There are 9 hidden switches. A switch that is on adds its own fixed numbers to the row, and there is some noise. The rows also spread widely along 9 directions, which tell nothing about the answers.
Some rows, each with its switches (1 for on, 0 for off) after it:
[  2  -5   1  10   2   4 -36  -8  33   7  -8  30 -18 -42 -11  12 -19 -11
 -17  10  14  21  27  14 -22  12  24 -22  15 -15  10  18 -21] -> 1 0 0 1 0 0 0 0 0
[ 16  13   8  -7 -32  -5   0   5  15  -8  10  -4  -9 -24 -20   6 -17  -3
   6  -3   5   7  15   9   1   6  21 -25  -5  -4  -1  -8 -12] -> 1 0 1 0 1 0 1 1 0
[ 11  -4  21   4 -21  12 -11  15   0   1  14   2   0 -21  -4   2 -12  37
  19   5 -11   2 -11   8   5   0  21 -29   6  -5 -18  -5  -2] -> 0 0 1 1 1 1 0 1 0
[ 11 -15  10 -15   2  18  -2   6  10   8  -1   8   9 -21   3   7 -17  17
  -2   9  -2   3  -6  -8 -10  -4  26 -19  -5   3  -2   9   6] -> 0 0 1 1 0 0 0 0 0
[  6 -32   0  -5 -22  16 -11  -2  13  -2  -4  -1  37 -31   8 -12 -28  -5
  -5  27 -11  16   0 -35 -11  12  45 -25   4  23  50   4  -6] -> 0 0 0 1 1 0 1 1 0
[ 29   8   7 -27 -11 -14  18  28  19   5  -6  -3  -5 -12  10  -8 -17  17
  18  -7  20   6  31  24  -8   9  10 -15 -16 -13  -9 -25 -16] -> 0 0 1 1 1 0 1 0 1
[ 36 -22   8 -12 -17   3 -25  17  32  11 -13   3  20 -37   8 -17 -26  -1
   7  12  23  25   7 -16 -22  13  46 -30 -13 -14  17  -2 -18] -> 1 0 1 1 1 0 0 1 0
[ 28 -29  21 -38  -5  19   1   0  22  16 -36   3  -1 -33  31  10 -29   9
 -26  38  13 -20   4   0   3   7  -5  -3  13 -16   0   6 -33] -> 0 1 0 0 1 0 0 1 1
[ 36  -2   0 -23  -2  -5   7  28   6  -2   4  -5   6 -24 -12  -5 -22  12
   8 -11  18  17  21  -2 -14  -7  53 -31 -29 -10   1  -6   9] -> 1 0 1 1 0 0 0 1 0
[  1  -1  -4  -9 -12   7   5  -1   8   2   9   2   4 -27   3   7 -30   6
 -13  23   4  20  28  -6  -4   5  29 -34   3   9  20  -7 -16] -> 1 0 1 0 0 1 1 1 0
[ 16  13   2 -22 -15  -4  20  10   8  -2   2 -14   0  -3   2   5 -10  17
   7  -2   6  -4  21  17   5   7   2  -9 -13  -1   0 -20 -10] -> 0 0 0 1 1 0 1 0 1
[-11   8  -4   4 -10  -6   1   4   1   7  19   4   0 -13  19   7 -14  21
   7  21  -2  11  22  10   9   1   2 -21  15  -2   1 -16 -19] -> 1 0 1 0 0 0 1 1 0
[ 17  -1  -3 -10  -1   4  -1  -3   5   9   3 -13  21 -17  30   3 -17  18
  13  24   6  16  16  -8   7   5  20 -26  -7 -11  -1 -15 -22] -> 0 0 1 1 1 0 0 1 0
[  2  -2   6   4   3   6 -17   6   2   5  13   8   2 -25  19   6 -18  32
  11  23  -7  11  11   6   5  -5  20 -26  15 -14  -8  -2 -15] -> 1 0 1 1 0 0 0 1 0
[ 13 -31  20 -16 -16   6 -11  30  -2  -1  -9  -7  12 -19  14 -18  -6  30
   9  15 -18 -19 -26  -6  12  -9   9  -1  15  -9   9   0  -8] -> 1 0 1 0 0 0 0 1 0
[  9  22  -8  -6  -6  -3  -4 -32  11 -30  12  -6 -13 -35 -35  13 -20 -21
 -14  -3   1  26  48  -2  -2   2  56 -33   2  -5  11  -8 -18] -> 0 0 1 0 1 0 0 1 0
[ 14  15  -2 -18 -39 -22  25  28   3  14   9 -32  -9  40  -9   2  11  22
  26  -8   1 -27 -11  26  47   9 -55  12 -19  -4  -8 -40 -20] -> 1 0 1 1 0 1 0 0 0
[ -1  11   1  -5 -18  18   6 -11   8  11  27   9  -9 -23  -3  24 -29  19
 -19  24   1  14  19   5  -3   9  19 -46   5  15 -15   3  -2] -> 1 1 1 1 1 1 0 0 0
[ 13  -6   6  -6   0  18 -19  -3  18  19   5  11  16 -40  33   5 -40  16
  -5  39  15  31  27  -9 -18  11  35 -42   4 -12  10  -3 -25] -> 1 0 1 1 1 0 0 1 1
[ 22 -13  -1  -3 -40  -7  10  40  13  30  11 -13  19  25  -1  -6   0   6
  30   0   4  -8 -27   2  15  13 -21  -7 -25   7  -1 -19  -1] -> 0 1 1 1 0 0 0 1 0
[ -2 -27  24   5 -33  43  -8  21   3  22  24  36   4 -33 -24  21 -26  18
 -14  12 -13  -3 -29  -7 -22   2  37 -41   7  38  -5  35  34] -> 0 1 0 1 0 1 1 1 0
[ -1   5   2  45 -22   9 -20  20  -1  26  45  -5  36  18  -3   1  16  29
  47  -9 -16  23 -46 -12  -3   8   6 -32 -26   5 -17   2  28] -> 0 0 0 1 0 0 0 0 0

New rows. What belongs after each?
[ 23   6 -30 -19   9   3  24 -11   5  22   4 -24  33  15  22  15 -17  -2
  -2  16  23  20  18 -24   2  12   9 -22 -43  11  17 -13  -2] -> 0 0 0 1 0 0 0 0 0
[ 15  11 -12 -13   9   7  10  -9  -8   0  12 -16  11  -1  11  17 -10  15
   4  10   3   6  15  -4  14  -3  19 -19 -13  -2   1  -8  -2] -> 0 0 0 1 0 0 0 1 0
[  3  17  26   1   9  11  -9   1  -7  -5  12   5 -10 -31  29  16 -14  45
   9  20  -6   3  18  23   2  -7  14 -26  18 -29 -38  -2 -16] -> 0 0 0 0 1 0 1 1 1
[ 10  -2   5   2 -26  -2 -15  10   7 -11  17  -1   9 -29 -11  -5 -15   8
  11   1 -11  19  12  -2 -10   7  43 -30   4   1  16  -4  -1] -> 1 0 0 1 1 0 1 1 0
[ 22 -12  14 -11  -3  11 -13   3  17  10 -13   0   8 -27  22   3 -21  28
   5  19   9   9   4  -3  -7   2  16 -24  -2 -15 -10  -3 -19] -> 0 0 1 1 1 1 0 0 0
[ 25  -1  10  -9 -15 -10  13  39   0  17  -1 -15   2  17  14  -6   3  30
  28  -4  13 -13 -13  19  22   1 -26  -5 -20 -19 -22 -24 -11] -> 0 0 1 0 0 1 0 1 0
[ 12 -14  19 -13 -20  14  -8  -1  12 -13  -7   2  -4 -31 -22   2 -11   7
  -4  -4 -14  -7 -13  -6  -2  -4  29 -13   2   3  -1  11   1] -> 0 0 1 0 1 0 0 0 0
[ 10  10  -2  -4 -10   1   0 -13   4 -30  14 -17  -3 -13 -36   8  -1   0
   3 -14 -26   1   3  -8   9 -10  35 -15  -6   0   6  -2   1] -> 0 0 1 0 0 0 0 0 0
[  3 -13  11  18 -30   5 -27  15  11  -6  12   3   5 -17 -30  -9   0  -3
   8  -7 -15   7 -23  -5   1   4  18 -13   6   0  16  11   3] -> 1 0 0 0 0 0 0 1 0
[ 26 -12   7 -16 -18   7  -3  -1  19   1 -18 -17  15 -11   8  -1  -8   9
   8   9  -5  -7 -12  -9   4   7   2  -3  -7  -6  12  -6 -12] -> 0 0 0 1 1 0 1 0 0
[  0  -6  -5   8   4  -8 -13   7  -4 -11   6  -8  10 -15  17  -7  -9  26
  13  14 -13  10  17   7  14   1  14 -15  19 -13  21 -21 -24] -> 0 0 0 1 0 1 0 1 0
[  2  12  -2  -8  -2   7   1  -7  -4  10  18  -1   4 -16  19  19 -22  22
   2  22  10  15  23   7   7   5  12 -29   1 -10 -11  -5 -14] -> 1 0 0 1 1 0 0 1 0
[  7   1 -11 -19  34  18   2 -31  28  21 -23  19   0 -40  46  27 -39  -3
 -33  47  36  28  53  -6 -20   3  18 -30   1 -12   1   8 -31] -> 0 0 1 0 0 0 1 0 0
[ 21  16 -13   4  -8  -8  -9 -10   4 -29  27 -23  12 -15 -41   1  -4  -5
  15 -18 -20  21  15 -11   4  -6  58 -31 -19  -7  19 -15  -2] -> 0 0 1 1 0 0 0 1 0
[ 12 -15  17  15 -33   0 -24  25   5  -8  11 -15  11  -3 -19 -13  10  26
  40  -7 -37 -13 -43   0  21  -6   7  -2   4 -14   1  -9  -6] -> 0 0 1 1 0 0 0 1 0
[ 30  15  -7 -37  -9 -15  28  28  21  25  -8   3 -21   7 -17  12 -14  -7
   0 -17  49  -3  30  29  -3   9  -8 -10 -38  -7 -18 -12  -5] -> 1 0 1 1 0 0 0 0 0
[ 13  -6   3 -10   3  21 -12  -7  23  26  -6  15   6 -31  24  18 -35   3
 -15  32  31  20  26   3 -16  15  17 -28   1  -9   4   8 -22] -> 0 0 0 1 1 0 0 1 1
[  9 -13   4  29 -19  25 -38  -9  30  22  11  11  25 -27  -7   2 -20 -17
   2  15   1  37 -14 -28 -25  12  42 -39 -13   0  24  16  -6] -> 0 0 1 0 0 0 0 1 1
[-37   0 -10   6 -42  -8  21  18   1  26  20  26 -19   8  -8  18 -19   4
  -6  16   8  -2  23  35  16  20 -31 -12  22  40  13 -21 -17] -> 0 0 1 1 0 1 1 1 0
[ 37   4  12 -27  13  29  -1  -6  17  17 -13  13  -3 -37   2  33 -30   5
 -18  13  40  13  21   1 -23   1  41 -35 -25 -20 -31  23   3] -> 0 0 0 1 1 0 0 1 0
[ 49   5  16 -29 -16   5   1  24  27  14 -12  -9  -1 -19   2   0 -18  20
  11  -1  29   9   3   6 -13   5  16 -28 -33 -20 -17  -9  -9] -> 1 0 1 1 1 1 1 0 0
[ 18   6  13 -20 -20  11   3   6  13   9   8   1  -6 -20  -5   9 -27  16
  -3  13  11   6  15   9  -2   3  18 -26  -1  -4  -6  -5 -13] -> 1 0 1 1 1 0 0 1 1
[ 11   6   0 -21 -43  16  37  18 -10  18  25  -8   3  19 -31  23 -12   6
  -3  -7  17 -10  -9   7  13  15   0 -24 -32  36  -8  -6  24] -> 0 0 0 1 1 1 0 1 0
[ 22 -11  -3 -14 -11  -2   2  28  15  23  -7  -2  16   3  12  -9 -13   5
  10   3  22   5   9   5  -6  14   5  -8 -21  -6  14 -13 -11] -> 0 0 0 1 0 0 0 1 1
[-12 -11  -4 -11  -3  21  -4 -20   3  -1  11  13  -4 -40  -3  16 -40   3
 -35  34   0  26  32 -13 -10   0  44 -40  19  23  27   7 -10] -> 1 0 1 0 0 1 0 1 0
[ -8 -17  -1   0 -20  10   4   0   2  21  13   1  17  -1  15   9 -11  17
   1  28 -22  -5 -15 -11  11   5  -5 -15  10  21  10  -6  -3] -> 0 1 1 1 0 0 0 0 0
[  3 -11  25   6 -38  18   1  33   2  36  12   6  18  11  10   5  -3  24
  18   8   6 -11 -43  11   3  15 -26 -13  -9   4 -25   5   8] -> 0 0 0 0 1 0 0 1 1
[  4  -2   1   1   2   7  -2  28   2  26  17  21   6 -13  19  12 -20  25
  14   9  19  15  10  12 -14   0  21 -33 -11  -3 -27   1  11] -> 0 0 1 1 0 0 0 1 0
[ 14 -14  18  10  -8  24 -25  25   9  20  16   9  26 -22  19 -13 -19  43
  12  18 -10  26 -19 -17 -21   1  37 -44  -3   0   4   5   8] -> 1 0 1 1 0 1 0 0 1
[-11  12 -30  -7 -22  16  25 -30  -6  25  37 -21  32  20  12  32 -23   0
  -9  40  -2  16   7 -26  26  14  -1 -30 -14  38  31 -17  -6] -> 1 0 1 1 0 0 0 1 0
[ 54   2   5 -12  17 -12 -21  10  20 -15 -19 -29  12 -17   9 -14   4  23
  34 -10  -2   7   2  -9   1 -10  31 -10 -28 -53  -6 -19 -20] -> 0 0 1 1 0 0 0 0 0
[  6  11 -33  -4 -11   4  18  -6   5  31  33 -18  48  11  29   3 -32   1
  -2  34  16  45  30 -30  -2  22  27 -47 -32  26  44 -29  -8] -> 1 0 1 1 0 0 0 1 1
[ 27  25  -4  -5 -18  -7   2 -11  11  -4  18 -25  -1   1 -19  17  -4   2
  21  -4   5   7  11   6  21   4   8 -22 -22 -21 -14 -20 -18] -> 0 0 1 1 1 0 0 1 0
[ 37  16   9  -9  -2  22 -14 -18  13  -8  19  -6  -5 -29 -42  27 -18  -3
  -3  -7   6  17   1 -13  -8 -13  60 -43 -30 -18 -10  16   7] -> 1 0 1 1 0 0 0 1 0
[  1  15  -9 -29 -34 -22  31  19   8  10   9  -2 -18   5  -9   3 -22  -6
  -3  -2  29   4  45  34   7  22  -8 -13  -6  11   7 -30 -25] -> 1 0 1 0 1 0 0 1 1
[  4   2  -6   2  -9 -21  -6  18  16   9  -6   2  -4 -12  23  -7 -14  14
  18  19   9  11  32  23  12  12 -12 -14  12 -17  12 -31 -44] -> 0 0 1 1 0 1 1 1 0
[  4  18  -7 -21 -14   9  32  18   1  28  27  13  -6  -5   8  20 -42  18
 -14  16  31  19  40  17  -9   8  20 -44 -20  22  -2 -16   2] -> 1 0 1 1 0 1 1 1 1
[  9 -25  -1 -38 -17  17  27   4  -6  -3   1 -15  27  -8   5  -1 -22  21
  -7  17 -21 -16  -9 -28   4  -6  27  -7  -5  33  31  -6  11] -> 0 0 1 1 0 0 1 0 0
[  8   2  -7 -12   4  -2  16  12   2   9   0  -1  -4   3   4  14  -6   6
   1   0  22   1  18  13   3   6   0  -9 -14  -4  -6  -7  -3] -> 0 0 0 0 0 0 0 1 0
[ -7   7  12  -4   2  10   0  -9 -18 -23  15   2 -24 -24 -10  20 -12  36
  -7   9 -25 -12  13  16  21 -18  22 -22  30  -8 -16  -2 -12] -> 0 0 1 0 0 1 0 1 0
[  4 -17  24   2 -12  11  -9  40   1  20   1  18   1 -12  13  -8  -5  38
  16   0   3  -2 -24   9  -9  -3   3 -18   1  -5 -24   7   9] -> 0 0 1 0 0 1 0 0 0
[  1  -1   1 -36 -22 -11  28  16  -4  -1   4  -1 -11  -8   3   7 -22  12
  -7   7  15  -7  34  18   9   8   4 -10   5  14  -2 -18 -11] -> 1 0 1 0 1 0 0 1 0
[ 55 -33  32 -19  -9  33 -33  19  40  44 -37   4  28 -37  46 -11 -38  29
   3  42  34  12 -23 -18 -16  12  10 -32 -13 -38  -3   9 -30] -> 1 0 1 1 1 1 0 1 1
[ 21  -8   8 -32  -5  -9   6  28  17   4 -19  12 -28 -22   2   8 -15   1
 -15   1  28 -13  26  32   2   3  -5  -2   5 -19 -16   0 -18] -> 1 1 0 0 0 0 0 1 0
[ -7 -15   6  -5 -38  24  -4 -15   6   4  18   7   7 -28 -20  18 -30   1
 -16  24 -15   4  -7 -13   1   9  28 -28  16  32  21  11   1] -> 1 0 1 1 1 0 0 1 0
[ 13 -13   2  -8 -41  19   0  -5  30  33  -7   3   7  -9   2  16 -27 -10
  -4  30  18   5  -7  -8   3  26  -9 -23  -6  12  17  -3 -27] -> 0 0 1 1 1 1 1 1 0
[ 19 -10  20  20 -27   6 -33  26  27  20  -3   3   5 -11   2  -5   1   6
  25   3   3   3 -36   4   3   8 -11  -8  -5 -24 -10   8 -15] -> 1 0 0 0 0 0 1 1 0
[-23   9 -16   9  -8  20  10 -38   1  18  16  -1   3   7   4  35 -14  -5
 -26  34  -2  10   9  -7  19  14 -21 -20   5  24  17   1 -14] -> 0 0 0 0 0 1 0 0 0
[ 27 -11  -5  -4  11   2  -9   6  25  26 -22  -2  27 -18  43 -10 -22   3
   0  23  40  32  20 -12 -23  21   8 -29 -21 -14   6  -2 -24] -> 0 0 0 0 1 1 0 0 0
[ 48 -20  17  -7 -15  -9 -36  26  32  -2 -26 -13   5 -26  -5 -20  -2   9
  25  -3   2  -4 -15  -1   3  -4  16  -2  -8 -45   8  -9 -35] -> 1 0 1 1 0 0 0 1 0
[ 16   5  10 -35 -33   6  20   0  15 -16  -3   4 -34 -27 -55  15 -28 -18
 -31 -12  18  -4  34  22  -5   9  31 -22  -2  14   6  -3 -11] -> 0 0 1 0 1 1 0 1 1
[ -7  -8 -16 -16   3   2   6  -2   4  -5   1  19  -1 -26 -12  11 -28 -16
 -24  11  13  16  46   4 -16   7  40 -23  11  21  32   3  -4] -> 0 0 0 1 0 0 0 1 0
[-14 -11   3 -11 -44   4  26  44  -7  23  30  21  11  -3  -5   2 -26  12
   0   1  16   8   8  11 -14  19  19 -29  -7  50   5  -1  31] -> 1 0 0 1 1 0 1 1 0
[ 25   2  14   1 -39  -7  -7  21   3 -11  18 -34  28  -1   0 -19   3  33
  42  -1 -31  -2 -24  -8  20   4  13 -12  -9 -11  11 -31 -16] -> 0 0 1 1 1 0 1 1 1
[ 10 -13   6   4 -12   3 -12  30  17  40   0  10  28 -14  56  -5 -22  25
  21  33  25  22   2  -2 -10  19  -3 -25  -5  -6  -4  -6 -14] -> 1 0 0 1 1 0 1 1 0
[ 15 -19  -2  -8 -17  -1   1  15  17  27   0   1  20 -17  39  -6 -30  17
   4  35  12  19  18  -5   0  20   7 -35   4   3   9 -22 -25] -> 0 1 1 1 1 1 0 1 0
[ 22   7 -18 -34  -7 -11  26   8  14  20  -6  -5   4  -1  16   9 -27  -7
   1  10  44  17  44  12  -3  20   8 -21 -27   1  -1 -23 -22] -> 0 0 1 1 1 0 0 1 0
[ 18   7  -6  -1  -7   7  -8 -26  28   7  -3 -11   0 -15   7  20  -9   2
   1  23 -13   3   4  -5  15   3  -7 -15  -2 -17   2 -11 -31] -> 0 1 1 1 0 0 1 0 0
[ 39  10  -2 -36 -13  30  21 -24  20  16   0 -16   0  -3 -27  37 -28 -11
 -23   9  21  -6   4 -16   2   0  24 -20 -38   6   5   6  -6] -> 0 0 1 1 0 0 0 1 1
[-15 -15  -9   2  -9  -3 -14   5   2   6   5   7   6 -16  16   0 -16   8
  -7  27  -8   7  19   4   8   9   4 -11  30   7  33  -7 -25] -> 1 0 0 1 0 0 0 1 0
[-16  19 -10  40 -45  15 -14  -3  27  58  51  20  23   4  14  23 -24  -3
   7  30  12  46  -4  -3 -17  39 -11 -53 -14  29  -4   3   4] -> 1 1 0 1 1 0 1 0 1
[ 30 -19  28 -28 -27  20  -2  22  12  12  -2   7  -5 -30  -2  10 -22  25
  -3  13   2 -18 -16   4  -2  -5  16 -23   1  -8 -28  12   1] -> 1 1 1 1 1 0 0 1 0
[ 14   6 -14  -6  -5  -3   3   5  13  28  10  -5  14   1  24  10 -19   4
   7  24  24  20  20  -2   4  12   0 -27 -19  -6   4 -17 -20] -> 1 0 1 1 0 0 0 1 0
[ 46  10 -13 -16  14   6 -11 -20  10 -12   8 -33  29 -23   8  -3 -22  12
   2  16   2  33  26 -32   1  -3  57 -47 -24 -26  28 -20 -25] -> 1 0 1 1 0 1 0 1 0
[ 10 -10  28 -16 -14  17   2  19   8  11  -9  10 -14 -17   6   9 -16  26
  -8  12  16 -11   2  23  -1   5  -5 -14   7  -9 -21   4 -13] -> 0 0 0 0 1 1 0 1 1
[ 48   7   8 -21  11  13 -12   0  18  -1 -13 -19  11 -27  16   3 -20  12
   0  12  15  11  13 -11  -5  -4  30 -20 -22 -41  -1  -3 -23] -> 1 0 0 0 0 0 1 1 1
[  9   5  -8 -24 -11   1  22  -7  -4 -29  10 -14  -8 -21 -28   6 -21   4
 -15  -2 -14   1  30  -1  11  -6  44 -22   0  14  24 -15 -10] -> 0 0 1 0 0 1 1 1 0
[-11  19   4  -4  10   6   9  11 -13  15  31  15 -12 -10  24  25 -16  46
   5  15   5   7  22  23   2  -5   8 -31   5  -1 -37  -2   7] -> 1 0 1 1 0 0 0 0 0
[ 36 -32  10 -14   8  26 -24   0  21   4 -30  -1  26 -41  23  -8 -25  17
  -8  29   2   9  -7 -30 -10  -3  42 -21  -1 -19  28   9 -18] -> 0 0 0 1 0 1 1 1 0
[ 27  -6  15 -18 -21  18   1   6  10  25   8 -10  11 -13  21  15 -20  26
   8  27   6  -4 -15  -6  10   3   0 -25 -10 -12 -27  -3 -11] -> 1 1 1 1 1 0 0 1 0
[ 28   8  -4   1   2   7  -4  -3   8   4  10 -21  23  -5   5   3  -6   3
  15   4   7  20   0 -21   1  -1  29 -27 -32 -16  -3  -6  -4] -> 0 0 1 0 0 0 0 1 0
[  7 -18   9   0   2  47 -19 -24  18  32  -3  24   6 -36  10  32 -39   6
 -28  44  14  16  -3 -20 -13   2  27 -43   2   1   0  28  -9] -> 0 0 1 1 0 1 0 1 0
[ -8   9  24  18 -22  27 -16   8   5  31  32  23 -16  -7  -9  36  -9  30
  12  13  -3 -10 -33  20  12  -3 -15 -24   6  -8 -48  19   8] -> 1 0 1 1 0 0 0 1 0
